There are 10 hidden switches. A switch that is on adds its own fixed numbers to the row, and there is some noise. The rows also spread widely along 9 directions, which tell nothing about the answers.
Known rows, each followed by its switches (1 for on, 0 for off):
[ -6 -28  12  12 -18   9  14  14   0   6 -12  -8  36  -9   0   4  11  29
  18  -2 -20  27  -3  -3  15   6  11 -13 -30   5 -18   7  -2 -15  14   8
   1   9  11] : 1 0 1 1 0 1 0 0 0 0
[ 17 -22  -6 -11   7  21  10   9  12  53   3  -8  14   7   3 -12 -28  -5
 -18  -9  27  16  19  -3  -2 -27   6 -19   2   9 -10  -1   8 -22 -40  -4
 -26  -5  22] : 0 1 0 1 1 0 0 0 1 1
[  4 -34   0  -9   4  -2 -11  11  22  -4 -45   3  -3 -32  20  47  31  10
   7   8  43   4  -6 -20  -1 -20  39   7  -1  22 -34 -17  11 -47   3   6
 -24   6 -12] : 0 1 0 1 0 1 0 1 1 1
[-11   0  28   9 -24   8  32  20 -19  19   7   6  23 -24   2   2   5   5
  14   5  -9  11   5  25  -8   0  12  -9 -23  -8   9  17  13 -25  14  -4
  12 -26  20] : 1 0 0 1 1 1 0 1 0 1
[ -7   7  35  13 -20  11   5  19 -11  12  18  22   6  26  -6   2  -4 -33
  22  -9  22 -17   8  24  -4  -2  31   5  -1  -3  20  13 -18   1   9 -27
  18 -29  -3] : 1 0 0 1 0 1 0 0 1 0
[-10  -9  -9  -7  -8   8  -3  31 -13  13  22 -21  -3   3   1   6 -20  16
   7  11  -8  18  20  -5  -9 -28 -14  -7  -9   4  -6  10  15 -12 -11   0
  -3 -10  -4] : 0 1 0 1 0 0 1 0 1 0
[ 13 -23  22  10  -4   2 -23  13  18  17  14   1  22  21   1   0 -13 -25
  14  -5  24  -3   6   7 -20  -5  27 -21  -8  10  39  -1  -1 -23  -4 -28
  21 -17  -3] : 0 0 0 0 0 1 0 1 1 0
[ -6   4  26  -3  -7  15  31 -24  18   8 -23   8  41 -20 -15 -15  22 -10
   4   5 -11  -7  -8  -6  23  32  28  11  -7  -5  -2   3 -21  -3   2   4
  -7  18   8] : 1 0 0 0 0 1 0 1 1 0
[  4 -35  23  12  15   1  -5   0  27  15   5  -8  26  -7   0  -2 -35  14
 -11  32 -29  15  -5  10 -29  12   9 -15 -32   3  22  16 -23 -26  -1 -10
  21 -18  -1] : 0 1 1 1 0 0 0 0 1 0
[  2  -7 -23  -9   0  12  -4 -10 -11  -5  21 -12 -15  32  10  -5   7 -18
  19  -3  16 -17   1 -20   0 -31  -8  -4  10  20 -13 -17   4  14 -25   4
  -6  -6 -16] : 0 1 1 0 1 1 0 0 1 1
[-13   7   0 -13  11   8  21 -11 -13 -25 -23   9 -16 -25  12  23  53 -13
  15   8   1 -27 -22  -3  13  -2   3  29  -2  13 -21 -21   6   6   7   5
 -17  -9 -27] : 1 0 0 1 1 1 0 0 1 0
[  0   2   7   0  -1   2  -1 -30  24 -10   5  -1  26  11  -5 -18  20 -24
  18  -1   3 -20 -13 -11  12  21  22   3   4   7  13 -12 -20   8  -8  -4
   8  14 -17] : 0 0 1 0 0 1 0 1 1 0
[-12  -4  18   8 -15  -2   0  20  -8   8  10   4   4   3  -5  11 -11   4
  22  12  -3   3  16  -2   8  -3  16   6  -2 -13  -2  24  -5 -17  13  -1
  12 -11  -2] : 1 0 0 1 1 1 0 0 1 0
[  7 -10  23   4   2   0  16  -1   9   2 -16   1  11 -29   3   8  39 -10
   7   6  -8  -3 -20  34 -37  19   4  -8 -30  27  14 -20  41 -18  -2 -19
  10 -33  -2] : 1 1 0 0 1 1 0 0 0 1
[  4  19  10  -2  22  -9   4 -29  43  24  18  -7   3 -29 -26 -24 -14 -14
  -6  38 -21  -9  12  11  -9  25  -4  -1   5  -6  43  10  17 -26 -18  -7
  13 -28 -12] : 1 1 0 1 1 1 1 0 1 0
[-29  36  34   3 -21  -1  14  -5 -19 -31   9  20  -4 -10 -10   8  18 -12
  37  23 -15 -33  -6   4  10  23  19  32   8 -17   9  22 -25  11  35   4
  25 -12 -21] : 1 0 0 0 0 1 0 1 1 0
[-16   3  -1 -10 -19  23  36  11 -42  -9 -12   6  -3   5  15  14  33 -12
  23 -11  13 -18  -8  -5  18 -21   8  16  -4  14 -38  -8   6  19   2   7
 -17  -6  -4] : 1 0 0 0 1 1 0 0 1 1
[ -2  -5 -22  -5  14  -5 -12 -13   8 -15   3  -5 -24   5  14   5  -8  10
  15  28   1 -13  10 -34  12 -18  -2  16  26  -4 -22   2 -16   2  -6  27
 -12  14 -24] : 0 0 0 1 1 0 0 0 1 1
[-24   5  41   6 -33  13  24  29 -26   3  -2  17   8  -6   2  18  -7  -8
  23  21   4 -13   9  23 -18  -8  32   8 -19  -3   5  27 -11 -18  26 -13
  19 -37   6] : 1 1 0 0 0 1 1 1 1 1
[  1  -6  16  -5 -14  -3  22  -3  16  20   1 -14  57 -33 -21 -10  49  15
  19  -9 -25  33  -4   4  12  34  14  -8 -15  15  -8  -6  46 -18 -16   5
 -11  18   6] : 1 1 0 1 1 1 0 0 1 1
[ -3 -17  10   2 -14  14  24 -35  26  10 -20   5  46  10   9 -24  -1  -5
  16  25 -12  -8   8 -25  38  14  28   8  -1 -11 -13  10 -55  10   7  20
  -5  40  -2] : 0 0 0 1 1 1 1 1 1 1
[ 18 -34  17   1   5   6 -17   7  33  19   1 -11  27  11  -5  -5   5 -16
   9  -3   6  13   2   9 -26   7  14 -30 -23  31  24 -12  21 -21 -12 -25
   9 -15  -3] : 1 1 0 0 0 1 0 0 1 0
[ -9 -24  26  21 -36  -1 -10  29  -6  -8 -25  24  -9  28  17  37   5   0
  39  -8  51  -7  16  -7  15 -26  50  10   9  -1 -34  14 -30 -14  34   4
   3   4   1] : 1 0 0 1 0 1 0 0 0 1
[  3 -42 -12   3   7   7   9 -13  28   1 -45  -6  14 -13  24   6  22   6
  -3   7  11   1  -5 -13  11 -10  15  -8 -25  24 -24 -22  -5 -17   0   7
 -19  10   0] : 1 0 1 1 1 1 1 0 0 0

New rows, each followed by its switches (1 for on, 0 for off):
[-14   0  -2  -9 -18  -3  -2  14  -7 -18 -17   0  -2 -17   8  33  39  -3
  24  -6  34  -9  -1 -15  20 -15  28  17   6   5 -19 -13  13 -17   7   1
 -17  10 -20] : 0 0 0 1 0 1 1 1 1 0
[-11 -25   8  -2  -4   6   8 -18  17 -32 -35  -3  19  -8  17  13  39  -5
  22  18  -7 -20 -22  -9   6  12  27   7 -24  24 -12 -16 -22   2  21   4
  -4  13 -22] : 1 0 1 0 0 1 1 1 1 0
[ -2  18   4   2  15 -17  -6 -30  44  -1 -15   2 -21 -18 -18 -10 -33   6
  -7  36   1 -20  22 -17  15  17  11  12  31 -19   6  19 -23 -19   3  13
   3   7  -2] : 1 0 0 0 0 0 1 0 0 0
[ -7   6 -14  -7 -22   4  -3  27 -32  -5  22  -5 -17  11  12  20  33 -14
  35 -21  34  -5   5  -4   5 -36   6   0  15  17 -19 -14  44   0 -11  -5
 -14 -16 -13] : 1 0 0 1 1 1 0 0 1 1
[-17  32  24   2   2   8  31 -39  10 -16 -24  30  -2 -12 -10 -14  12 -13
   3  22 -13 -36 -11   6  31  34  16  38  13 -20 -14  14 -50  23  21  11
  -3  10  -7] : 1 0 0 1 0 0 0 0 0 0
[-10  -2  48  11 -32   8  24  18   1  23  10   6  62 -15 -17  -9  16  -3
  14 -19  -5  15  -6  31   6  28  41 -11 -29  -3  22  13   5 -22   9 -22
  13 -11  18] : 1 0 1 1 0 1 0 1 1 0
[-10 -18   9  10 -14  -8  -4  18  -4   0  24  -8   9   7  13   3 -42  16
  22  39 -17   2  21  -4 -17 -13   8  -5  -9 -16  13  31 -21 -14  16  10
  22 -10  -7] : 0 0 0 1 1 0 1 1 1 1
[  1   1  16  11 -13 -16 -22  16  -1   2  27   6  -9  21  -3   7 -28  -6
  26   6  22  -9  21  -3  -2 -11  22   4  23 -15   8  25  -8 -10   2  -1
  19 -11 -12] : 0 0 0 1 1 0 0 0 1 1
[  5  22  -7 -16  23   1   3 -12   9   7  13   0 -28 -12  -1  -8   5 -31
  -8   2  17 -26  -2   8  -4  -7  -5   6  24   9  14 -13  23  -6 -24  -9
 -14 -27 -13] : 1 0 0 1 1 0 0 0 1 0
[  8 -14  21   0  -1   5  -3  23  11  34   3   2   3   2  -9   6 -34  -7
  -9 -10  27   5  17  11  -9 -12  25 -14   4  -2  14  12   6 -28 -12 -18
   0 -28  17] : 1 0 0 0 0 0 0 0 1 0
[  4  19  -8  -6  26  -4   1 -28  22  10  11   5 -15 -17  -8  -7   0 -19
  -4  18  11 -26   2  -9  11   1  -1  14  24  -8  16  -5   2 -11 -20  -1
  -3 -12 -20] : 0 0 0 1 1 1 0 0 1 0
[-15 -25   9  -6  -5  11  14  40 -17   8 -26   0  -2 -38  15  44 -15  28
 -13   2  21   7  -5  -5  -1 -30  26   3 -19  -4 -24   8  -2 -43  10   0
 -11 -17  18] : 0 0 1 0 0 0 0 1 1 0
[-17   9  35   7 -15 -23   7   8   5  -6 -10   6  11 -47 -21  29  19  28
  24  27 -12   9   7   1   7  27  33  22   2 -19 -13  27  13 -39  19  12
   8  -4  -3] : 1 1 0 1 1 1 0 0 1 1
[ -2   6  -5 -12 -10  -4  24  14 -14   5   3 -15   9 -48  -2   7  28  16
   0  -8  -1  14  -8  10  -8  -3  -2  -9  -8   7  -5 -12  58 -22 -10   4
 -14  -7  16] : 0 0 0 0 1 0 0 1 0 1
[  5 -14  45  14  -3   7   4  -4  17  11   1  16  28   6  -7   1  -7 -17
  10  23  -8  -7  -6  23 -27  23  26   0 -21   4  29  11 -20  -9   6 -19
  31 -22  -6] : 0 1 0 0 0 1 0 0 1 1
[ -9 -13   1   1 -14  12  11 -11  12  -6 -25   7   8  25   9 -11  -4  -1
  11   9   6  -8  14 -18  30  -4  15  10   6   0 -31   7 -44  17  13  14
 -15  29   3] : 1 0 0 1 0 0 1 0 0 0
[  1   3 -17  -2  -1   0  -4 -11   8  -9   3 -12 -10   9   1  -8  11  -2
  20  -3   5  -9   0 -14  11  -6  -5  -6   9  13  -5 -13   8   2  -9  10
  -2   2  -8] : 1 0 1 0 0 1 0 0 0 0
[  7 -37  19  15   2 -12 -13 -10  34   0 -21  -2  22   1   6   8 -18  11
  10  29   0  -1   7 -14  -3  13  30  -1  -6  -3  -3  10 -25 -13  10  10
   8  18 -10] : 0 0 0 0 1 0 1 0 1 1
[ -8 -12  29   2 -21   2  12   9   2  -7 -17   4  32 -21   1  16  26   8
  25   4  -1   5  -5   0   5  14  35   2 -15   7  -6   4   6 -17  17   5
   3   5   1] : 1 0 0 0 0 1 0 1 1 1
[ -8 -18  35  17 -25 -13  -2  11  20  -5 -12   5  34 -16 -11  11  23   6
  28  -1   0   9  -2  16  -5  28  39  -5 -27   2   0  12   3 -33  24 -10
  20  -2  10] : 1 1 1 1 1 1 0 1 0 0
[  7 -16   4  -4   5  11   6 -18  20  -4 -12  -8  34   2   2 -12  39 -17
   9 -14  -6  -5 -23   2   4  18  16 -10 -18  30   3 -32   8   6 -16 -10
  -7   8 -13] : 1 0 1 0 0 1 0 0 1 0
[-14  15  -2 -11 -17  12  13  34 -47   9  35  -6  -3   5   1   6  16 -14
  13 -33  17   0  -2  19   0 -22  -5   6  -1   4  -4  -6  43   9 -17 -16
  -7 -21  -1] : 0 0 0 1 1 0 0 0 1 0
[ 13 -33 -17   1   6   9 -18   6  18   8  -6  -5  -6  28  22   6 -10 -10
  -2 -18  43  -2   4  -9  -2 -34  10 -17   3  23 -12 -19  -6  -8 -19  -7
 -17   0  -1] : 0 0 1 1 0 0 0 0 0 0
[ -9 -36  22   3  -8   6  -7  20   3 -19 -27  12   8   7  22  26  -1   1
  21  18   5  -9   0  -8  -3  -7  34   6 -20   8 -23   9 -39 -11  34   4
   2   6 -11] : 1 0 0 1 0 0 0 1 1 0
[ -4 -12  21   9   0 -14   4 -29  33 -14 -31   6  23 -24   3  11  32   1
  14  25  -1 -15 -14   0  12  26  40  14  -5   8  -6  -5 -13 -15   8   7
  -2  10 -20] : 1 0 1 1 1 1 1 0 1 1
[  5 -14  21  12   4  15  11  -9  25  30  -1  15   9  18  11 -25 -47 -34
 -17  17  20 -24  13  19  -9  -6  17  -9  -9 -10  28  14 -46  -9   3 -16
  14 -22  13] : 0 0 0 1 1 0 1 1 0 0
[-12  12  -7  -6 -21  14  16   9 -12  11  26 -15  12  12 -15 -22  -4  12
  14 -14 -16  16  14  -1  15  -3  -9 -10   2  -1 -19   9   8   6 -12   9
 -13   3  18] : 1 1 1 1 0 0 0 0 0 0
[-14  23  -1   3 -41  -4  -9  31 -38  -7  37   2  -9  25  -2   8  24 -22
  45 -33  38  -9  14   1  14 -20   9   5  17  -7   0   3  29   0   3  -8
  10 -11  -2] : 0 0 0 1 1 1 0 1 0 0
[ -8  -3  33  11  -1  -8  11  21   8  13 -16  10  -5 -36 -10  20 -22  17
  -9  13   1   6  11  18 -11   5  18   0  -9 -14   9  22   5 -39  15  -8
  11 -24  21] : 1 0 0 0 0 0 0 0 0 0
[ -4  13  20   0 -17  -4  17  19  -3   8   8  -7  18 -42 -16   7  28   5
  14  -9  -4  14  -2  21  -8  16  10 -11 -15   1  23   1  51 -33   4  -8
  10 -21  13] : 1 0 0 0 0 1 0 1 0 0
[  6 -23  -2  -7  18  17   0  12   5  23 -12   1 -14 -10  11  17 -17  -7
 -14   5  30  -7   4  -8  -6 -29   7  -3  -1   6   3  -9  -1 -26 -14 -11
  -6 -24  -4] : 0 0 0 0 0 1 0 0 1 0
[-14   1  40   4  -8  -8  15  15  -2  -1 -29  20  -6 -42  -7  42  11  14
   9  23  10  -8  -2   7  -6   6  38  24  -2  -6 -11  17   2 -39  20  -2
   6 -22   0] : 1 1 0 0 0 1 0 0 1 1
